There are 5 ways to turn a row about zero (a turn may also mirror it). The second row of each pair is the first, turned, with some noise.
(in the rows, 128 means zero)
Known pairs, each followed by its turn:
[ 86 175 116 117]
[138 113 175  89] | K

[ 79 109 136  88]
[146 157 176  99] | B

[169  90 132 118]
[102 153  90 151] | K

[136 153 143 159]
[101 122 122 160] | B

[155 138 109 115]
[107 142 112 156] | F

[146 108 152  80]
[ 92 135 103 167] | G

[147  74  94  81]
[179 130 109  70] | B

[ 81 169 164  99]
[111 186 172 150] | B

[ 92 131 118 107]
[136 117 158  99] | Z

[147 178 107  86]
[163  72 142 153] | Z

[163 135 168 163]
[159 184 112 134] | G

[136  83 123  96]
[ 77 134 119 150] | K

[118  84  97 141]
[ 80 144 151 125] | Z

[145 180 170 123]
[156 170  83 112] | F

[130  86  92 132]
[ 98  98  90 131] | K

[136 147  77 145]
[170  92 144 129] | G

[141 154 129 159]
[139 169 138 125] | F

[156 127 139 165]
[ 97 101 102 136] | B

[115  83 168 133]
[ 94 154  89 102] | G

[159 127 128 163]
[108 164 151 116] | F

[178 141 131 168]
[168 150  83 128] | K

[ 92 152 147 118]
[157 120 128  90] | Z

[ 75  95 106 122]
[ 97  90 127  85] | G

[138 117 140  94]
[153 142 152 145] | Z

[137 151 166 178]
[153 174 138  89] | F

New pairs, each followed by its turn:
[ 76 160 141 143]
[113 135 181 164] | B

[101 156 173 121]
[ 92 162 159 142] | B

[153 174 130 111]
[145 138 157 171] | G

[ 86 113 174 161]
[106 170 127  74] | G

[172  97 131 108]
[ 75 126 110 117] | F

[147  83 179 166]
[116 200  93 137] | Z

[137  80 152 146]
[120 148  78 112] | G

[162 163 118 180]
[194 150 139 130] | G

[112 146  97 160]
[148 145 164 151] | F

[156  79 113 153]
[127  78 102  93] | B

[158 114 116 125]
[138 118  99 116] | B

[157  90 173  90]
[ 90 105  81  87] | F

[157 103 104 181]
[ 70 141 100 153] | Z

[146 152 132 144]
[155 144 139 140] | G

[155 167  74 131]
[130 137 100  60] | K

[152  97 146 142]
[117 163 117 149] | Z

[119 136 115 160]
[151 125 137 105] | G

[101  81  84 144]
[ 99  67 102 128] | K

[166 174 179 170]
[147 205 113  87] | F

[163 150 161 163]
[182 159 111 140] | K

[143 147 159 132]
[ 95 142 113 139] | B

[136 160  84 111]
[128 144 122 184] | F

[ 90 106  95  92]
[ 85  78 133 120] | G

[163 154 108 135]
[169 123 135 155] | G

[135  89 127 167]
[150 133  88  95] | G

[ 95  79 158 151]
[132  88 154  78] | F

[146 133 115 139]
[133 136 108 118] | K

[106  83 127 127]
[108 163 154 112] | Z

[154 149  81  90]
[184 150  95 140] | B

[161  90 127 142]
[ 80 132 143 107] | F

[134  98 177 179]
[127 140 154  55] | F

[127 163  80 103]
[142  85 165 151] | G

[166 157  93 129]
[130 152 100  81] | K

[178 120 164 165]
[167 162  89 163] | K

[150 128  84  75]
[134  99 178 168] | Z

[150 157 113 123]
[140 137 101 154] | B

[142  95  99 150]
[144  85 112 109] | B

[103 170 114 174]
[123 104 151 186] | B

[ 98 181  91 146]
[154 126 153 190] | B

[127 120 123 182]
[ 89 133  95 116] | Z

[173 114 110 144]
[ 85 156 143 129] | F

[150 121 160 111]
[122 165 131 157] | K

[130 163 179 115]
[158 168 166 139] | K

[149 141  81 137]
[100  90 128 154] | Z

[100  91 152  88]
[ 86 121 161 167] | K

[153  89 138 121]
[120 121 108  87] | B

[138 180 102  90]
[117 157 148  70] | K

[164 150 174  94]
[124 149  62 107] | F

[127 175 120  94]
[167  82 137 129] | Z

[121  96  89 106]
[116  79 108 125] | G

[154 114  83 140]
[ 87 114 135 163] | Z

[108  82 129 115]
[137 121 153  84] | B

[148 169 131  93]
[127 171 148  96] | K

[111  99 128 149]
[126 128 107  96] | G

[174 142 108 145]
[141 152  87 104] | K

[174 137 151 163]
[ 85 113  87 140] | B

[176 150 113 123]
[132 166  99 104] | K

[110 150 166  91]
[ 82 152 160 146] | G

[122 128  86 135]
[123 127 155 163] | F

[124 171 165 106]
[144 161 177 122] | K

[ 94 150 101 105]
[111 110 157  92] | K

[158  78 114  98]
[113  99  76 154] | G

[113 180 114 181]
[191 103 129  89] | K

[119 105 110 145]
[136  97 137 117] | B

[133 147 104 133]
[133 125 119 100] | K

[ 92 150 108 115]
[123 108 161  98] | K

[ 87 126 137  90]
[154 129 166  96] | Z

[179 176 132 102]
[126 169  73 158] | B

[171 151  81 171]
[ 81  88  93 167] | Z

[175  89  94 176]
[ 58 146 108 173] | Z

[140 151 135  96]
[160 110 137 141] | Z

[128 166  91 106]
[136  70 143 135] | Z

[125 161 103 131]
[148 130 126 166] | B

